Each new row is followed by what is left after taking away its nearest point in the smallest flat space through zero that holds the last named rows.
In the rows, 128 means zero.

j_264 (4 x 8)
[[114 129 131 125 135 150 106 125]
 [143 155 192 144 177  89 147 127]
 [137 160 115 109 114 119 122 114]
 [177 148 101 147  99  87  70 149]]
New rows:
[127 150 142 159  94 144 121 164]
[119 155 146 148  97 147 140 154]
[151 147 130 142  96 155  98  90]
[149 126 144 153 107 148 131  96]
[143 158 163 116 157  92 161 116]
[130 124 126 121 133 126 127 129]

j_245 (4 x 8)
[[ 82 110 129 174 137 152 103 102]
 [106 123 151 111 114 107 109 110]
 [135 165 152 122  88 157  92 104]
 [130 142 140 141 143 124 151 136]]
New rows:
[125 114 103 148 119  83 119 120]
[138 138 111 154 113  98 122 121]
[105 122 108 117  93 126 101 133]
[111 138 118 132 112 123 130 145]
[150 116 102 146 136 137  93 106]
[150 130 127 138 143 113 113 111]
[ 97 145 113 107 147 126 121 127]
[106 152 111 108 146 133 124 130]

j_455 (4 x 8)
[[154  90 165  97 135 154 152 161]
 [ 93 141 158 123 166  99 112 156]
 [140 105 109 124 153 156 120 161]
 [147 153 153 119 134 113 128 161]]
New rows:
[117 108 130 119 103 161 133 107]
[118 136 133 123 118 144 119 131]
[133 105 161 128 146 140  97 111]
[146 124 149 136 136 136  93 110]
[123 107 120 116 106 115 116 128]
[127 114 121 116 110 112 113 137]
[156 113 126 113  90 140 111 148]
[123 117 129 119 103 123 101 138]
[160  77 168 148 173 166 146 137]
[150 125 150 171 156 134 131 111]
[110 120 148 160 134 130 127 137]
[126 124 141 161 123 135 130 136]

j_857 (4 x 8)
[[165 128  85 151 145 139  68 159]
 [142 134 145 127 132 156 119 128]
 [147 101 110 149 130 152 125 136]
 [146  97 127 145 108 119 114 134]]
New rows:
[130 114 124 115  88 151 122 156]
[117 130 117 106  98 144 128 154]
[128 154 141 119 128 124 112 115]
[129 131 125 132 126 128 126 116]
[130 126  83 157 140  99 130 174]
[131 136 138 141 130 123 142 157]
[ 92 184 112 127 119 128 130 118]
[115 146 119 147 100 140 124 121]

j_519 (4 x 8)
[[156 130 202  96 113 145 161 174]
 [162 117 114 106  65 138 124 117]
 [190 148 106 150  92 179 155 200]
 [165 128 132 123 104 112 132 154]]
New rows:
[132 164 118 157 143 111 121 142]
[127 155 135 133 121 126 123 122]
[128 102 133 121 136 125 147 138]
[127 102 120 125 133 127 143 132]
[134  93 117 127 130 146 125 116]
[138  96 126 130 140 134 128 129]
[150 125 104 125 123 145  80 123]
[142 127 133 119 141 142  88 133]
[184 127 127 125 141 127 138 132]
[159 124 127 123 152 135 134 108]

j_113 (4 x 8)
[[ 97 126  98 166 134 154 120 114]
 [136 113 170 154 152 134 128 124]
 [ 77 135 121 154 126 172 137 177]
 [137  66 124 140 147 144 123 131]]
New rows:
[145 152 122 123  94 173 140 125]
[157 134 132 127 104 171 137 117]
[128 161 145 129 122 163 157 140]
[145 134 126 123 125 155 149 118]
[ 96 127 103 120 103 159 142 124]
[121 122 137 118 115 143 142 112]
[151 131 140 146  78 130 146 115]
[146 120 134 149  79 138 146 122]
[111 129 108 160  82 125 140  96]
[126 114 137 145  86 121 148 120]

j_165 (4 x 8)
[[157 114 195 122 157 106  95 130]
 [152 105 130 130 152 127 118  84]
 [129  83 104 136 157 112 142 156]
 [147 117 103 122 173 118 138 102]]
New rows:
[156 132 136 146 136 153 160  91]
[145 131 144 147 131 145 163 131]
[118 152  95 152 125  92 146  97]
[120 137 127 156 120  85 131 116]
[112 157 165 152 163 144 141 103]
[101 134 149 162 153 146 149 121]

j_155 (4 x 8)
[[147 125 103 128 131  94 122 151]
 [151  96 145 136  99 176 159 145]
 [133 151 103 126 127 125 136  90]
 [141 122 112 114 135 145 145 172]]
New rows:
[140 120 118 140 110 107 137 154]
[119 135 128 134 119 124 136 133]
[ 99 140  86 162 192 138 129 127]
[116 111 106 182 164 140 132 126]
[ 87 141 136 172 148 148 131 136]
[111 136 115 177 137 133 138 138]
[131 116 139 138 142 128 127 100]
[135 116 129 131 149 129 131 121]

j_351 (4 x 8)
[[124  76 129 172 130 160  99 141]
 [127 144 154 102 132 102 119 163]
 [102 123 153 148 113 132  95 158]
 [128 157 111 152 132 139  96 136]]
New rows:
[101 148 167 108 157 102 124 120]
[111 130 146 131 164 124 120 106]
[ 94 149 111 109 114 130 144 123]
[110 125 110 116 131 136 132 140]
[146 162 118 137 159 105 134  94]
[128 130 145 146 147 109 125 111]

j_580 (4 x 8)
[[125 134 104  74 130 131 161 130]
 [162 153 134  97 103  95 134 170]
 [113 179 112 172 140  77 126 102]
 [144 163 121  82 132 157 113 141]]
New rows:
[157 139 165 113 137  98 166 136]
[144 135 164 125 153 128 150 116]
[132 110 131 149 148 163 105 121]
[138 125 120 132 139 128 129 132]
[105  97 142 107 152 159 161 156]
[111 136 144 134 153 132 142 155]
[117 127 141 102 136 110 164 159]
[111 134 147 128 147 128 137 145]
[140 131 152 101  99 111 164 116]
[133 138 156 122 111 132 140 101]
[109 130 136  93 117  96 120 111]
[110 122 145 105 118 110 105 110]

j_168 (4 x 8)
[[120 167 133 137 201 151 109 128]
 [130 127 122 104 155 134 160 145]
 [139 135 106 141 175 152 159 148]
 [111 174  96 117 156 121 137  86]]
New rows:
[125 125  72 146 118 148 125 118]
[118 118 106 116 126 145 111 133]
[104 128 130  72 144 123 177  84]
[121 111 144 133 133 143 141 102]
[140 127 139 140 138 152 124 124]
[136 127 135 125 126 142 132 116]
[147 112 181 128 125 121 133 129]
[145 130 153 137 133 121 146 110]
[ 89  73 122 166 125 130 102 118]
[ 82  84 116 135 146 127 124 117]

j_30 (4 x 8)
[[ 85 103 129  97 161 121 162 135]
 [114 134 208  83 151 134 134  94]
 [ 76  96 142 120 132 172 110 127]
 [100 148 145  74 161 116 162 130]]
New rows:
[120 158 136 115 134 129 120 100]
[119 134 118 133 133 123 124 106]
[110 136 134 164 120  90 106 110]
[ 94 143 131 148 127  95 111 116]
[168 107 128 116 127 128 131 108]
[148 115 115 106 128 142 128 119]
[111 110 125 115 123 151 137 119]
[133 124 122 120 118 137 139 118]

j_209 (4 x 8)
[[151 129  92 121 148 105 160 140]
 [109 157 131  90 125 149 153 108]
 [145 144 120 160 127  91 161 128]
 [151 113 115 125 138 120 146  98]]
New rows:
[130 111  91 121 129  95 132 115]
[109 124 112 122 116 108 119 119]
[146 121 102  92 115 134  99  91]
[138 144 108 118 105 115 105 119]
[107 156 119 141 105 140 107 146]
[129 137 105 135 116 135 118 121]

j_806 (4 x 8)
[[ 52 116 127 132 132 114 143 156]
 [112 122 130 116 144 126 136 135]
 [101 116 138  84 102 109 136 140]
 [107 113  95 112 140 113 128 113]]
New rows:
[145 127 156 102 120 154 160 121]
[124 124 127 129 119 148 154 112]
[ 93 116  94 156 103 156 158  95]
[120 119 125 127 113 166 166 104]
[132 135 103 101  91 132 165 116]
[130 141 111 125 117 146 170 126]
[129 101 129 106 115 105 130 142]
[138 109 127 135 129 116 127 140]

j_381 (4 x 8)
[[147 114 176 114 138 108 163 105]
 [138 157 124 157 131 127 115 167]
 [137 125 143 139 141 121 117 144]
 [174 121 150 143 146 163 135 187]]
New rows:
[127  99 129 122 129 145 137 133]
[121 121 128 134 125 126 135 133]
[164 102 175 141 100 107 181 150]
[126 100 127 143  91 111 136 143]
[125 160 144 120 123 128 118 103]
[132 146 143 119 129 144 111 116]
[118 110 102 119 118 101 121 110]
[140 117 114 127 122 112 133 134]
[114 129 105 164 133 127 118 116]
[129 120 121 156 136 134 137 115]
[123 121 128 152 141 152 145 124]
[116 124 128 154 141 140 139 118]

j_77 (4 x 8)
[[ 67 115 134 136 151 119 184 104]
 [118 116 183 141 177 118 152 131]
 [102 133  80 140 170 100 144 157]
 [107 126 142 136 156 125 163 115]]
New rows:
[139 116 122 115 138 112 150 123]
[142 113 125 112 127 113 139 125]
[117 129 157 133 165 111 143  89]
[127 131 127 125 137 109 112 104]
[125 129 184 128 107 101 147 150]
[134 149 139 127 105 105 152 147]

j_83 (4 x 8)
[[132 143  94  99 147 127 132 109]
 [102 127 116  84 133 158 174 122]
 [150 146  88  66 139  79 137 132]
 [143 137  74 119 135 156 104 132]]
New rows:
[138 164  96 109  95 135 158 100]
[141 156 120 138  84 129 145 110]
[101 129 138 133 159 134 106 144]
[103 130 135 121 158 126 111 149]
[114 120 137 143 144 122 165 163]
[124 130 117 148 156 121 146 149]
[142 140 100 154 150 137 138 150]
[134 138 119 150 149 125 153 146]
[102 135 162 160 153 165 162 142]
[131 147 131 140 157 130 141 152]
[ 93 140 106 106 147 140 105 166]
[ 89 141 132 122 151 122 106 151]

j_299 (4 x 8)
[[131 119 131 150  76 181 118 102]
 [152 119  97 164 104 122 122  69]
 [ 64 121  96 145 112 176 118  91]
 [ 96  66 111 165 122 119 134 108]]
New rows:
[144 124  96 140 137 145 145 130]
[142 124 104 134 139 147 146 142]
[105 136 134 133 129 140 144  84]
[122 132 152 126 133 127 149 107]
[131 126 100 131 121 140 125 131]
[135 124 107 127 126 133 128 142]
[128 127 148 100 125 184 141 126]
[137 115 131 111 144 143 146 112]

j_336 (4 x 8)
[[110  85  94 165 108  91 111 139]
 [181  97  80  79 152 108 166 140]
 [111 100  50 139 172 116 132 144]
 [138 137 151 116 187 142 136 123]]
New rows:
[111 146 160 159 163 164 115 163]
[138 126 133 139 126 144 130 170]
[127 157 135 116 121 119 107  98]
[130 141 120 118 132 108 109 102]
[139 129 152 141 101 107 143 159]
[128 140 134 139 128 121 146 160]

j_618 (4 x 8)
[[155 143  87  65 127 134 121 118]
 [160 140 149 124 144 165 129  91]
 [145 137 149 126 117 160 149 103]
 [ 87 119 135 112 146 159 116  69]]
New rows:
[122 142 118 130 155 144 162 133]
[118 140 114 131 157 137 158 138]
[160 138 120 123 136 125 101 126]
[130 130 128 131 117 127 117 124]
[162 116 140 110 123 106 130 149]
[134 108 147 112 127 116 128 127]

j_172 (4 x 8)
[[167 143 112 144 118 168  90 116]
 [109 121 120  91 152 147 140 136]
 [141  90 125 151 142 108 103 145]
 [121 163 149 129 135 130 140 165]]
New rows:
[107 121 130 119 128 113 139 118]
[123 130 128 129 129 127 123 126]
[138 183 128 125 124 102 123 112]
[135 149 117 115 146 102 113 119]
[119 131 112 124 131 108 121 128]
[123 139 112 124 130 116 118 129]
[143 124 111 132 112 115 155 132]
[146 125 108 127 120 126 149 140]

j_282 (4 x 8)
[[102 132 110 140 157 129 136 136]
 [129 111 135 123 130 102 118 153]
 [113 143 138 110 128 134 106 148]
 [164 137 143 131 132 117 125 151]]
New rows:
[ 76 184 175 134 144  83 144  72]
[100 174 185 135 140  65 142  85]
[ 96  90 134 119 117 150 115 134]
[129 107 136 135 130 153 128 139]
[147  72 126 151 158 131 121 115]
[138 100 137 133 152 153 102 121]

j_158 (4 x 8)
[[ 48 141 125 129 108 182 144 140]
 [ 69 173  85 193 138 172 141 116]
 [ 74 131 115 136 139 151 172 125]
 [113 105 160 182 140 176 128 134]]
New rows:
[118 106 125 113 128 144 139 137]
[132 118 114 125 130 137 126 132]
[136 135  99 108 121 108 131 131]
[131 121 118 129 125 130 129 136]
[125 132 112 132 120 138 130 159]
[135 125 115 131 126 130 134 157]

j_314 (4 x 8)
[[150 162 155 136 132 101 150 109]
 [123 141 107 157 129 145 127 115]
 [ 97 168 133 126 150 113 133  92]
 [121 171 103 139 149 169 139 140]]
New rows:
[ 99 158 123 128 119 124 131 157]
[110 141 127 138 106 113 128 150]
[143 161 137 127 141 142 110 161]
[131 139 137 135 131 124  97 138]
[159  96 138 152 131 163 122 150]
[130 118 149 137 148 142 122 123]

j_255 (4 x 8)
[[133 135  95  79 101 114 114 166]
 [ 83 132 111 134 110 131 175 166]
 [130 122 108 112 156 142 186 136]
 [166 160  83 113  58 102 189 141]]
New rows:
[143 150 108 117 168 121 100 147]
[133 158 114 146 149 118 121 142]
[134 100 135 168 100 102 115 115]
[133  91 119 138 125 111 129 131]
[145 135 144 123 167 115  98 132]
[134 144 135 134 143 111 129 143]
[109 122 159 125 171 125 123 100]
[116 137 139 114 131 110 133 116]

j_339 (4 x 8)
[[138 139 140  86 104  97 145 151]
 [158 142 115 145 100 127 150 159]
 [131 127 119 131 117 132 120 136]
 [117 175 120 121 141 134 112 130]]
New rows:
[149  91 120 160 135 116 143 102]
[139 129 114 130 130 109 123 114]
[128 165  90 131  90 130 161 155]
[104 128 107 124 117 131 149 120]
[103 121 111 112 164 143 154 134]
[111 117 102 112 145 143 150 148]
[162 118 133 101 134 158 112 130]
[164 125 136 106 141 158 121 128]
[122 142 162 151 108 163  96 126]
[128 137 176 138 106 147 116 128]
[153  93  97 153 105 120 120 113]
[141 131 110 129 126 109 124 107]

j_575 (4 x 8)
[[150 121  93 127 166 105 108 149]
 [113 125  99 105 149 157  91 116]
 [110 116 115 107 108 123 112 123]
 [136 102  83 135 128  92 136 103]]
New rows:
[112 126 128 144 148 120 138 123]
[105 126 132 135 140 120 130 130]
[149 122 128 126 104 165 129 134]
[156 116 117 128 108 150 129 138]
[ 88 129 116 134 130  87 123  98]
[ 95 146 137 138 146 103 120 118]
[165 114 147 140 148  92  97 136]
[144 114 153 134 130 118  99 108]
[ 87 151 148 130 120 158 126 159]
[102 134 114 143 130 129 137 143]
[100 137 128 140  91 124 150 120]
[113 142 115 139 125 128 132 137]

j_410 (4 x 8)
[[147 143 109  91 141 113 152 119]
 [157 134 159 150 153 124 157 130]
 [132 148 118 130 141 142 158 140]
 [157 129 100 124 113 181 115 153]]
New rows:
[113 122  72 135 129 130 110 141]
[134 118 102 147 145 113 121 133]
[123 123 107 123 135 137 128 121]
[127 119 120 132 139 132 128 119]
[136 130 119 133 117 123 125 118]
[133 133 121 138 119 124 130 120]
[158 127 139 117 137 122 152 134]
[127 122 132 123 122 126 134 136]

j_809 (4 x 8)
[[121 146 104  86 138 111 112 142]
 [109 120 163 143 118 104 135 133]
 [132 129 158 130 137 123 123 107]
 [115 152 155 106 130  97 118  95]]
New rows:
[166 100 155 153 128 159 107 136]
[139 128 132 127 107 129 108 132]
[153 155  97 130 144 139 163 105]
[139 141 126 132 148 116 161 132]
[ 91 105 111 134 105 112  93 125]
[109 101 117 135 120 128  87 114]
[150 142 109 132 166 104 147 121]
[143 136 115 144 157 100 154 127]
[132 156 155 104 164 128 128 141]
[126 154 137 129 138 139 147 139]

j_369 (4 x 8)
[[109 120 152 166 104 112 133 109]
 [ 94 153 153 106  95 141 109  99]
 [110  91 153 124 109 130 153  94]
 [111 105 133 126 103 169 114  93]]
New rows:
[149 118 157 141 149 151 111 140]
[141 125 168 131 145 141 117 136]
[133 124 144 136 157 122 195 120]
[126 151 133 140 145 151 154 118]
[108 141  90 151 139  78 134 143]
[ 99 124  90 126 128 112 129 120]
[152 135  85 171  94 108 170 100]
[148 153  83 130  95 122 161  99]
[129 131  98 121 148 129 123 127]
[117 129 113 129 136 121 128 116]

j_197 (4 x 8)
[[ 98 146  62 136 122 112 104 138]
 [132  96 111 145 171 130 143 106]
 [127 143 125 124 160 119 110 133]
 [131 136 153 143 140 125 143 107]]
New rows:
[130 114 128 161 127 133 184 138]
[129 135 126 141 135 127 155 162]
[136 162 120 125 134 153 127  78]
[143 146 114 108 126 161 120  95]
[110 140  98 161 121 114 116 143]
[130 124 133 149 128 126 125 145]

j_107 (4 x 8)
[[115 144 136 132 135 107 143 120]
 [149 165 122 154 118 125 131 137]
 [104 138 146 166 179 129 155 123]
 [117 110 139 138 130 105  99 165]]
New rows:
[104 130 102 132 158 184 119 129]
[ 99 148 105 120 132 140 114 135]
[128 114 163 140 133 128 137 114]
[140 119 157 136 117 128 130 118]
[131 131 144 124 132 149 104 122]
[126 140 147 123 130 136 109 119]
[123 118 126 120 139 109 143 162]
[135 125 118 117 134 125 151 150]

j_927 (4 x 8)
[[ 86 127 109 104 122 128 165 168]
 [131 114 167 142 130 123 119 123]
 [137 149  91 112 101 149 110 121]
 [107 157 188 112  75 127 180 146]]
New rows:
[141 108 127 131 146  92 124 122]
[134 120 125 118 118 104 124 128]
[119 137 122 148 123 130 136 128]
[119 133 124 150 124 131 129 128]
[119 165 125  90 144 127 161  91]
[108 132 138  97 146 136 125  99]
[129 180 128 120 134 140 120 168]
[133 165 139 132 150 135 108 163]

j_919 (4 x 8)
[[140 147 145 105 154 147 158 173]
 [123 111 174  90  92 144 117 117]
 [153 112 147 129 108 106 134 159]
 [109  91 140 129 120 137 143 164]]
New rows:
[116 103 113 153 116  80 142 148]
[113 134 129 119 127 108 140 126]
[153 104 102 116 126 100 131 132]
[138 110 107 101 134 122 132 123]
[104 109 137 131 137 128 111 151]
[120 130 136 127 140 121 105 137]
[115 131  96 144 152 104 116  94]
[123 122 131 118 140 113 129 124]
[113  66 117 121 114 119 116 118]
[138 109 116 108 141 123 126 123]
[159 155 128 135 159 133 114  94]
[141 115 140 138 144 137 123 121]

j_283 (4 x 8)
[[ 95 126 158 125 152 146 126  87]
 [127 142 148 135 106  98 135 131]
 [138 136 158 127 152 138 149 109]
 [ 80 111 135  98 111 136  90 157]]
New rows:
[ 99 139 127 160 117 139 119 143]
[116 141 132 158 129 146 131 146]
[142  83 110 135  74 140 121 149]
[139  91 142 137  95 147 137 119]
[148 119 137 134 114 137 115 137]
[141 119 139 138 117 138 114 124]
[127 113 109 145 153 155  79 131]
[139 131 140 150 140 128  98 135]

j_595 (4 x 8)
[[130 136 137 109 130 124 119 187]
 [134 162 175  87 126 123 162 150]
 [118 131 109  97 129  93 110 110]
 [144 130 141 110 174 135  99 122]]
New rows:
[105 115 125 129  96  90 136 139]
[122 114 144 135 130 114 127 129]
[116 105 131  94 160 163  92 105]
[104 110 130 103 119 158 124 125]
[125 111  98 165 163 147 166 101]
[121 126 103 128 160 123 161 136]

j_672 (4 x 8)
[[ 88  92 145 103  97 149 101 165]
 [113  94 129 127 130 128  97 164]
 [125 115 166 108  63 118  99 154]
 [153 117 118 112 107 138  88 146]]
New rows:
[106 100 126 129 146  94 104 110]
[115 115 123 115 130 109 109  94]
[107 136 138 155 124 159 132  93]
[123 126 137 160 122 146 109 109]
[106 115 101 147 150 166 161  97]
[131 110 123 149 115 137 132 116]
[ 95 112 154 152 163  96 159 135]
[133 123 133 121 132 127 131 128]
[ 90 147 149 119 133 119 123 131]
[116 151 132 119 138 122 110 128]

j_393 (4 x 8)
[[152 148 128 131 177 139 110  92]
 [162 112 149 152 129 127 102 169]
 [158 161 177 119 120 131 158 138]
 [143 157 134 132 118 150 135 109]]
New rows:
[133 150 122 112  96 107 136 177]
[135 155 105 114 127 114 119 146]
[133 161 153 111 154 124 123 118]
[118 141 133 122 127 126 113 133]
[155 127 124 132 126 140 160 125]
[146 113 114 132 133 133 152 128]
[177 174  82 136 103 107 127 122]
[163 154  85 123 118  82 132 136]
[123 127  72 160 138 130 125 150]
[132 146 101 144 143 124 150 150]
[132  98 134 131 130 122 142 139]
[135 112 128 133 130 134 142 121]

j_408 (4 x 8)
[[117 122 155 160  68 138  92 132]
 [132  97  97 113 167 134  69 106]
 [147 112  98 147 162  93 117 111]
 [100 107  71 145 157 128 169 112]]
New rows:
[116 144 174 117 140 102 125 147]
[ 97 125 147 130 144 110 123 136]
[ 86 159 152 144 145 137 125 141]
[ 95 154 144 148 157 125 115 135]
[142 122 137 104 135 128 126  97]
[133 121 136 120 120 128 136  98]

j_234 (4 x 8)
[[106  98 117 125 130 112 124  92]
 [ 98  82  90 101 140 132 116 154]
 [143 138 115 107 139 127 149  98]
 [178 105 109 123 169 172 174 134]]
New rows:
[128 148 124 115 108 136 139 129]
[123 127 126 127 111 138 137 126]
[148 175 122 125 125  82 145 124]
[137 127 116 141 135  94 139 140]
[ 80 138 118 112 129 135 135 122]
[ 99 139 132 132 133 148 144 125]
[124 104 139 114 146 130 124 121]
[128 124 147 115 139 128 122 128]
[134 145 116 146 124 180 137 152]
[112 139 112 139 116 157 129 119]
[116 134 137 126 134 113 125 144]
[124 128 135 127 141 117 134 133]

j_319 (4 x 8)
[[145 133 103 143 112 106 118 106]
 [ 75  80 109 118 102 146 130  99]
 [109 108 140 182 106 133 150  71]
 [125 114 104 118 110 106 163 147]]
New rows:
[121 133 145 132 127 116 114 131]
[118 128 139 130 122 112 120 133]
[114 106 114 100  99 147 153 117]
[142 134 129 113 115 144 138 118]
[149 142 128 122 137 100 151 150]
[126 127 131 124 134 120 129 123]
[174 125 139 168 122 144 145 137]
[153 108 121 138 118 154 125 140]
[158 135 133 147 110  92 124 147]
[128 117 142 135 113 118 114 141]

j_43 (4 x 8)
[[128 103 137 150 192  82 184 177]
 [ 97 133 147 112 144  86 169 139]
 [179  97 106 158  99  82 205 130]
 [ 85 136 131 120 114 102 179 147]]
New rows:
[146 120 146 158 116 140 137 110]
[124 127 154 149 126 139 136 117]
[157 103 121 130 130 169 126 119]
[129 113 134 113 133 149 143 121]
[155 140 108 133 132 167  89 174]
[146 147 125 110 121 122 123 155]
[153 111 140 119 137 109 159 137]
[135 123 136 114 125 137 133 136]
[111 125 151 106 143 138 123 146]
[134 118 140 115 123 137 132 137]

j_933 (4 x 8)
[[119  96 163  99 113 112  48 105]
 [145 107 130 139 114 134  90 142]
 [133 112 148 134 137 126  92 140]
 [139  97 115 143 149  93  93 100]]
New rows:
[134 135 151 133 176 131 129 149]
[138 130 126 119 135 133 126 126]
[136 128 142  91 118 184 143 141]
[144 110 126 109 146 154 133 119]
[138  72 166 131 116 109  72 113]
[132 108 146 135 119 125 145 123]
[ 89 140 136 121 123 129 124 124]
[104 131 120 140 125 128 121 131]
[ 75 127 100 135 128 120  72 100]
[ 79 145 100 148 132 141 103 131]
[120 110 123  74  78 110 145  82]
[138 107 138 118 124 119 144 134]

j_814 (4 x 8)
[[118  87 132 133 102 168 135 140]
 [132 124  86  96 119 133 148 136]
 [111 151 119 130 153 149 142 148]
 [130  88 102 103 103 118 117 153]]
New rows:
[145 161 102 105  96 106 149 139]
[132 149 136 133  98 123 136 147]
[135 119 131  91 114 120 104  95]
[117 130 135 102 133 141 108 116]
[131 125  96  95 157 100 147  93]
[114 104 126 122 156 123 133 111]
[166 120 162 128 128 148 161 124]
[162 122 150 118 139 127 147 148]
[133 101 138 135 164 104 159  91]
[122  91 129 131 166 111 155 117]
[119 114 161 166 157 131 121 125]
[130 112 123 134 146 123 136 123]

j_976 (4 x 8)
[[121 138 127 163 128 106 118 106]
 [108 110 107 118 160 117 144 120]
 [102 118 137 121  84 140 103 133]
 [142  93  85 104 141 170 163 137]]
New rows:
[142  95  97 137  94 137 132 153]
[137 114 119 134 119 104 128 152]
[102 140 153 112 108 148 135 131]
[114 142 138 130 127 142 147 119]
[126 133 155 151 129  99  90 145]
[134 111 127 139 137 124 111 148]
[113 147  96 127 129 166 135 118]
[111 162 117 123 134 149 127 122]
[145 145 159 100 165  99 138 116]
[135 123 135 117 124 127 130 106]
[129 128 144  99 119  97 141  97]
[141 124 134 107 109 113 145  96]

j_691 (4 x 8)
[[ 69 125 123 137 106  85 147  81]
 [164 126 133 130 118 111 165 144]
 [114 141 154 119 131 159 119 126]
 [101 127 165 127 139 108 134 128]]
New rows:
[162 137 131 133 131 128 149 113]
[140 134 132 133 142 126 128 108]
[115 105 131 131 149 142 134 120]
[125 106 126 132 143 141 143 121]
[133 108 126 125 138 153 134 129]
[125 105 127 127 136 139 139 124]
[ 86 125 133 132 127 160 139 176]
[ 95 118 111 138 119 143 147 172]
